There are 9 hidden switches. A switch that is on adds its own fixed numbers to the row, and there is some noise. The rows also spread widely along 10 directions, which tell nothing about the answers.
In the rows, zero is written as 128.
Some rows, each with its switches (1 for on, 0 for off) after it:
[123 131 168 136 146 110 156 121 108 148 115 120  97  88 111 130 162 118
 158 117  99 141 137 121 122 104 146]
1 1 0 1 0 1 0 1 1
[145 174 172 165 186 134 153  75 172 189 129 122 105  71 140 156 157  72
 189 146 150 181 126 109 150 137 177]
0 1 1 0 1 0 0 1 0
[144 170 176 110 174  88 151 140 135 170 141 132 163 110 104 161 102  90
 138 100 166 127 125 120 131 134 145]
1 0 1 1 1 1 0 0 1
[118 168 125 128 111 133 128  92 177 143 126 157 143 130  92 125  85 124
 143 122 140 108 104 119 142 126 165]
0 0 1 1 0 0 0 1 0
[164 155 129 132 181 118 161 123 135 155 137 156 128 113 120 142 120  98
 163 137 155 150 128 125 147 132 183]
0 0 1 1 0 0 1 1 1
[149 128 162  43 160 116 115  87 118 120 128 106 122 131  89 148 104 111
  95 116 118 140 143 137 116 136 156]
0 1 0 1 1 1 0 1 0
[ 96 179 164 140 116 177 110  45 187 155  90 163 112 122  82  81  92  94
 153 137 118 134 115 129 138 112 175]
1 0 1 1 0 0 1 1 0
[119 137 202  90 153 101 110 116 128 166  93 108  80 100  96 134 132 103
 113 127 103 129 150 129 108 147 143]
0 0 1 0 1 1 0 1 0
[121 156 144  87 130 136 139  71 124 144 153 119 173 125  88 157 115  84
 143  90 169 172 127 121 141  79 152]
1 0 1 1 1 1 1 1 0
[114 165 183 147 146 141 139  73 185 188 130 105 106  89  85 141 143  65
 190 130  95 165 119  84 149 118 152]
1 0 1 0 0 1 0 1 0
[107  85 112  74 105 106 136 157  93 128 102 121 101 118 110 152 120  94
 125  73  56 167 149 108 127  80 124]
0 0 0 1 1 1 1 1 0
[146 126 171  24 143  95 130  98 103 124 112 105 100  62  84 146 160 104
 149 111  96 193 110 122 149  99 167]
0 1 1 1 1 1 0 0 0
[111 135 155 196 121 146 141 107 101 169 125 118 128 124 130 138 118 129
 150 139 140 107 126 147 102 105 140]
0 0 0 0 0 0 0 0 0
[153 158 155 102 125 120 111 107 130  95 111 139  75 137 117 133 174 175
  60 145 160  78 177 160  86 111 183]
1 1 1 1 1 1 1 0 1
[146 114 125  81 156  57 157 186  72 124 139 147 172 114 100 161  80 137
 130  91 131 116 116 134 136 144 135]
0 1 0 1 0 1 0 0 1
[123 194 181 133 165 138 112  54 178 151 148 108 145 109  95 137 113  93
 143 154 166 129 128 131 146 148 165]
1 1 0 0 1 0 1 1 0
[165 166 153 164 168  91 170 128 155 177 178  72 114  92 127 187 191  99
 160 132 164 151 157  95 141 118 156]
0 0 0 1 1 1 1 1 1
[100 137  98 132 104 114 131 133 155 129  99 178 112 102 115 120 110 128
 158 124  98 124 115 120 152 119 167]
0 0 1 0 0 0 1 1 0
[132 138 153 138 138 153 130 109 178 184 144  90  96 148 122 186 152  81
 128 121 108 139 158 101 100 108 139]
0 0 1 0 0 0 0 1 0
[138 129 103 100 129  92 131 164 119 109 125 136 151 142  97 138  67 141
 115 111 115  83 109 129 131 130 149]
0 0 0 1 1 0 0 0 1
[159 113 149 148 180  88 153 184 122 167 153  99  74 132 131 183 140 106
 115 142  97 123 166  93 111 149 150]
0 0 1 1 0 0 1 1 0
[131 167 109 153 116 112 125 141 183 159 173 105 133 139 161 202 172 146
  89 105 210  84 178 134  87 108 132]
0 0 0 1 0 0 0 1 0
[126 131 180 159 143 125 149 111 104 174 123 104 100 120 100 134 116  94
 146 127 104 142 143 104 119 119 144]
0 0 1 1 1 1 1 1 0
[147 132 189  97 189 127 136 127 148 204 152  88 129 129 103 199 121  32
 145  96  96 179 146  91 125 124 126]
1 0 1 0 0 1 0 0 0
[120 151 128 158 158 102 149 153 132 145 129 179 180 156 109 148  39  97
 144 106 131  91 120 114 139 149 152]
1 1 1 0 1 1 1 0 1

New rows, each followed by its switches (1 for on, 0 for off):
[121 151 185 113 139 146 147  67 109 168 137  94 125 107  87 143 142  77
 152 107 141 182 136 123 133  79 153]
1 0 1 1 1 1 1 1 0
[120 141 126  75 119  94 140 125 116 138 130 150 167 111  98 153 110 135
 124  86 169 126 119 141 126 110 146]
0 0 1 1 0 1 0 1 0
[112 176 138 173 116 141 125 104 164 130 138 142 134 158 112 127 112 143
 108 138 158  70 157 143 101 121 153]
1 1 0 1 0 0 1 1 1
[125 158 140 160 121 137 157  95 107 143 122 144 127 108 134 145 168 120
 145 104 173 146 159 137 111  69 157]
1 1 1 1 1 1 1 1 1
[136 146 164 141 146 150 151  73 123 158 149 110 128 112 125 175 174 101
 155 118 161 157 148 127 111  88 157]
1 1 1 0 0 1 0 1 0
[128 142 131 151 121 105 118 157 164 159 163  75 132 147 132 199 133 117
  99 114 140  84 154 111  95 120 118]
0 0 0 0 1 0 0 0 0
[119 144 135 108  99 147 111  64 162 111 100 145 112 135  91 116 116 139
 117 127 110 104 126 133 118 119 176]
0 1 1 0 1 1 0 1 0
[154  91 135 140 176 120 167 146 106 152 140 118  86 131 130 188 144  82
 149 118  65 154 155  85 117 119 157]
1 1 1 0 0 1 0 1 0
[173  97 120 148 201  88 170 200  93 167 151 110 110 134 159 208 146 104
 126 124 129 120 166 123 101 138 142]
0 0 0 0 0 0 0 1 1
[157 153 173 113 220 116 147 144 168 199 141 124 137 131 130 176  85  43
 145 111 127 164 148 106 131 170 137]
0 1 0 1 0 0 0 1 1
[138 186 170 154 154  59 152 125 137 151 164 134 156  84 108 147 135 176
 124 142 219  77 128 139 130 175 170]
0 1 1 1 0 1 0 1 0
[137 159 128 141 124 118 153 115 175 153 130 145 112 113 120 149 160 111
 151 113 134 142 148 103 133 108 164]
0 1 1 1 0 1 1 1 1
[126 105 154  94 125 146 136 103  88 138 117  93 116 148  84 146 118  85
 132 106  78 164 151 125 112  95 126]
0 1 0 0 1 1 1 1 1
[144 121 145 125 151  84 151 147  80 146 157  92 141 100 111 176 140 139
 139 121 148 114 129 132 120 127 140]
0 0 0 0 0 1 0 0 0
[130 122 142 134 113 168 116  82 124 114 130  96  90 154 102 137 126 109
 118 138  83 129 143 115 112  78 158]
1 1 0 1 1 0 1 0 0
[ 83 153 144 121  97 141 127  94 103 144 109 149 158 120 118 133 109 132
 112  73 180 115 143 161  97  70 124]
1 0 0 1 1 1 0 1 0
[113 119 140  69 133  65 138 168  76 133 128 127 139  84 120 161 136 146
 111  92 147 136 144 154 116 118 124]
0 1 0 1 0 0 0 1 0
[158 141  99 120  92 110 133 125 143  80 127 126  86 127 124 151 193 173
 108 130 143  98 152 133 111  87 186]
0 1 1 1 1 1 1 0 1
[118 158 137  84 145  70 123 159 160 152 121 141 128  87 114 151 119 105
 120 105 135 136 136 116 147 141 151]
0 0 1 1 1 0 1 1 0
[142 138 135 127 125 129 142  96 136 139 136 131 120 125 104 148 130 127
 141 120 135 127 130 118 129 109 165]
0 0 1 1 0 1 0 1 0
[127 122 139  73 120 127 137  99 117 124 109 133 110  88  78 121 120 109
 175 120  67 178  87 111 155  97 170]
0 1 1 1 0 0 0 0 0
[112 123  92 159 109 141 130 127 134 123 117 160 135 146 130 147  98 133
 130 111 111  82 129 125 113  99 151]
1 0 0 0 0 1 0 0 0
[123 186 177 183 126 164 140  67 163 180 107 117  81  93 145 138 208  97
 163 141 163 166 167 138 109  83 163]
0 1 1 0 1 0 1 1 1
[156 136  80 117 136 141 108 124 224 119 124 149  84 157 142 165 108 114
 111 131  95 100 136  99 124 131 182]
0 0 0 1 0 0 0 0 0
[169 180 131 145 153 123 172  83 158 155 154 141 148  97 128 162 172 124
 175 120 219 149 126 131 143 107 188]
0 0 1 1 0 1 0 1 1
[157 112 131 128 153 117 171  85  75 109 117 109  86  63  95 114 150 131
 193 154  88 168  91 108 169  98 196]
0 0 0 1 1 1 0 1 0
[108 195 145  90  94 157 114  38 218 134 117 155 152 106  72 118 133 105
 173 110 138 142  93 127 155  95 174]
1 1 1 0 0 1 0 0 1
[107 152 135 109  98 131 110 110 175 140 106 161 112 133 111 134 118 120
 114 103 117 120 144 122 119 113 152]
0 1 1 1 0 1 1 0 0
[105 171 210 177 158 146 148  84  86 186 100 129 142 104  99  93  88 102
 154 131 159 127 121 157 114 120 138]
1 0 0 1 1 0 0 1 1
[156 130 149 108 125 109 129 113 107 116 147  80 103 132  88 156 175 145
 120 151 134 104 152 146 104 110 160]
0 0 0 0 0 1 1 0 1
[134 153 166 149 131 119 138  98 119 155 148  97 119  89 136 174 194 128
 147 134 176 141 156 142 118 107 151]
0 1 0 0 0 1 1 0 0
[139 152 144 196 129 186 157  45 178 157  90 160  58  95 138 110 162 104
 194 150  93 167 126  98 137  94 201]
0 1 1 1 0 1 0 1 0
[115 135 132 122 139 127 132 122 153 162 108 167 118 119 132 160 120  86
 144  96 112 158 153 114 129 125 149]
0 1 1 0 0 1 1 1 0
[133 115 136 109 157 139 134 114 124 147 118 145 129 155 110 156  77  69
 132 107  93 154 141 105 129 133 149]
0 1 1 0 1 1 1 1 0
[163 147 152 137 182  65 163 145 110 149 162 124 138  96 110 165 130 147
 134 142 170 104 127 120 132 166 175]
0 0 1 1 0 1 0 1 0
[126 133 150 145 141 145 128 104 171 169 114 126  83 125 111 136 109  92
 144 124  75 132 137  99 122 124 151]
0 0 0 1 0 1 0 1 0
[160 136 100 137 113 179 107  85 209 134 152  99  85 197 148 199 158 116
  76 116 141  96 189 111  70  92 157]
0 0 0 1 0 1 0 1 0
[127 150  96 195 128 144 183  83 141 140 142 127 141  94 112 135 136  87
 232 128 114 165  98  91 181  73 180]
1 0 0 0 1 1 1 1 1
[141 128 139 170 129 137 157 119 102 147 144 130 121 124 131 159 144 138
 142 132 154 125 132 131 109 101 158]
0 1 1 1 0 0 0 0 0
[109 145 168 131 146 143 123 117 143 204 145 112 172 162 128 191  88  75
 107  79 172 122 166 133  90 123 102]
0 0 0 0 0 1 0 1 0
[136 126 142  84 168  96 129 141  84 136 116 171 168 116 129 162  81 138
 113 103 174 116 134 166 118 152 149]
0 1 0 0 0 1 0 0 0
[ 90 155 188 155 136 177 144  77 132 198 102 127 152 138  81 100  50  44
 177  98  94 162 107 115 134  93 120]
1 0 0 1 1 0 0 1 1
[119 133 144 124 137 116 145 113 144 139 113 132  83  71 118 137 157 109
 163 114  80 159 130  97 147 103 161]
1 1 0 1 0 1 0 1 0
[121 166 160 184 105 133 146  93 122 164 139 104 146 111 140 163 173 138
 139 111 201 111 148 156  96  86 135]
0 1 0 0 1 1 0 0 1
[150 123 108 137 129 130 146 109 142 120 141 138  97 132 123 157 152 121
 140 127 110 139 144 101 130 103 177]
0 1 1 1 0 1 1 1 0
[128 148 141 149 130 158 142  79 139 141 117 143 126 144 121 144 129 110
 143 117 141 125 142 131 111  92 164]
1 1 1 0 1 1 0 1 1
[137 174 119 144 112 133 117 120 229 145 108 149  68 127 128 129 161 123
 130 140 111 109 145 110 127 117 180]
0 0 1 1 0 0 1 0 1
[100 132 115  81  90 101 144 138  83 135 106 149 158  94 114 142 151 127
 143  63 156 163 146 154 127  62 122]
0 0 0 1 0 1 1 1 1
[115 145 171 149 117 151 131  77 107 162 136 100 148 149 103 144 100 114
 114 110 162 110 142 138  90 101 128]
0 0 0 1 1 1 0 1 0
[142 136  89 114 142 115 150 146 158 143 121 142 125 121 140 170 121  90
 148  90 116 148 134 106 137  98 152]
0 0 0 1 1 0 0 1 1
[154 116 134 101 142  61 147 192  65 107 125 132 108 101 132 155 156 183
  96 123 146  94 151 163 101 122 146]
0 1 0 1 0 0 0 0 1
[142 132 136  77 162 103 123 138 130 143 138 119 143 124 111 169  83 100
 119 109 128 132 123 124 134 132 142]
0 0 0 1 1 0 0 0 0
[140 166 154 176 170 106 167 134 118 186 167 114 166 122 129 165 116 107
 153 127 204 129 141 140 128 135 140]
0 0 0 1 0 0 1 1 1
[144 134  86 126 125  74 167 173  88 128 162 141 180 114 132 180 138 147
 137  93 189 114 133 137 134 100 147]
0 0 0 1 0 1 1 0 1
[137 101 103  53 151  31 139 214 112 101 128 143 128 104  85 162 101 126
 137 111  55 115 119 100 160 162 145]
0 1 0 0 0 1 1 0 1
[148  99 123 108 157 110 162 109  59 101 105 147 113  94  91 119 108 123
 172 145  88 152 102 124 158 118 196]
0 0 1 0 1 1 1 1 0
[125 170 166 192 136 172 131  82 185 179 129 128  82 146 136 151 151  93
 121 133 141 117 174 110  97 105 160]
1 0 1 1 0 1 1 1 0
[133 136 125 132 126 127 147 119 126 133 107 141 117 113 118 132 121 102
 157 107 104 152 133 115 137  98 159]
0 1 0 1 1 1 1 0 1
[128 143 138 165 142 132 142 135 129 153  99 159  94 102 143 134 116 117
 139 124 114 120 132 119 118 103 172]
1 0 1 1 1 0 0 0 0
[ 92 115 130 109 104 116 122 156 110 133  78 162 113 148 116 121  87 113
  97  79  83 113 159 136  98 107 116]
0 1 0 1 1 1 1 1 1
[146  96 176  83 169 156 156  84  77 167 112 115 115 128  79 135  90  61
 164 111  69 197 114 112 129 102 155]
0 0 1 1 0 1 0 1 0
[117 136 125 108 103 118 123 117 138 115 129 121 115 125 114 164 162 122
 120 104 123 126 151 125 117  82 151]
1 1 1 0 1 1 1 0 0
[149 135 139 107 146 115 144 107 147 143 138 117  99 104  92 150 147 102
 155 130 104 159 130  97 147 115 174]
0 0 1 1 0 1 1 1 0
[110 161 142 166 138 143 131 144 148 179 121 151 151 146 147 159 101 108
 121 102 168  91 154 152  91 111 126]
1 0 0 0 0 0 0 0 1
[106 167 119 138 109 149 117 101 148 127 114 181 166 160 124 141  95 134
 112 101 180  87 149 165 106 109 150]
1 1 0 0 0 1 1 0 1
[ 96 170 137 146 102 177 109  87 175 169  98 147 140 153 157 155 124 102
 106  86 177 124 170 164  80  86 122]
0 1 0 0 1 0 0 1 1
[114 108 122 133 111 101 151 173  83 143  83 144  89 100 149 151 174 132
 131 103 116 132 158 146  97  75 134]
0 0 1 0 1 0 0 1 1
[148 121 100 121 137 126 158  93 148 118 137 126 105  98 113 160 151 109
 180 128  88 163 108  86 158 104 188]
0 1 1 0 1 1 0 1 0
[136 122  51 147 109 121 177 128 142 114 125 146 109  87 137 158 181 102
 213 115 102 182 108  93 173  57 190]
0 0 1 0 1 0 1 1 1
[144  79 163 142 150 131 161 136  19 158 131  74  82  94 138 173 195 106
 154 132 112 185 160 147 100  64 137]
0 0 0 0 0 0 1 0 0
[126 177 201 112 145 145 119  69 176 173 122 132 144 153  38  96  57  76
 144 135 111 127 113 116 139 159 152]
0 0 1 1 0 1 1 1 1
[216 118 111 125 198 116 166 118 161 108 154 108  68 141 119 179 154 109
 139 161  93 126 141  80 132 142 211]
0 1 1 1 1 1 0 1 1
[134 157 186 155 133 164 128  67 132 173 118 106 107 119 113 131 130 104
 136 140 149 138 128 133 103  91 156]
0 0 1 1 1 0 0 0 0
[168 122 130 133 159 127 155 126 133 145 133 115 122 148 114 173 119  95
 146 123 111 129 131 107 116 113 163]
0 0 1 0 1 1 0 0 1
[142 147 159 157 156 115 143  98 136 137 130 128 100  90  85 122 129 115
 179 170  94 126 108 103 157 135 194]
1 0 1 0 0 1 1 0 0
[130 140 162 143 151  86 163 133  80 171 142 106 147  80 132 165 138 118
 144 106 177 143 138 133 126 111 133]
0 0 0 1 1 1 0 1 0
[148 131 122 123 149 107 142 117 146 124 140 116  90 104  93 146 150 120
 160 166  95 137 120 101 152 134 189]
0 0 1 0 0 0 1 1 0
[153 148 181 158 135 123 143  76 120 144 151  70  91 111 107 153 187 150
 128 162 163 107 148 133  96 116 167]
0 0 1 0 1 1 0 1 0
[143 117 159  79 138 150 129  81  94 136 103 122  97 130  91 130 119  94
 125 121 105 171 142 131 120  98 166]
0 0 1 1 1 1 1 1 0
[135 147  91 145 112  74 162 151 112  91 142 155 144 115 111 133 128 182
 136 133 162  83 120 135 143 120 180]
0 1 1 1 1 0 1 1 1
[138 152 126 102 116 159 131  61 179 126 101 138 102 129 112 142 163 108
 151 116 122 152 134 124 126  86 176]
0 1 1 0 1 1 0 1 1
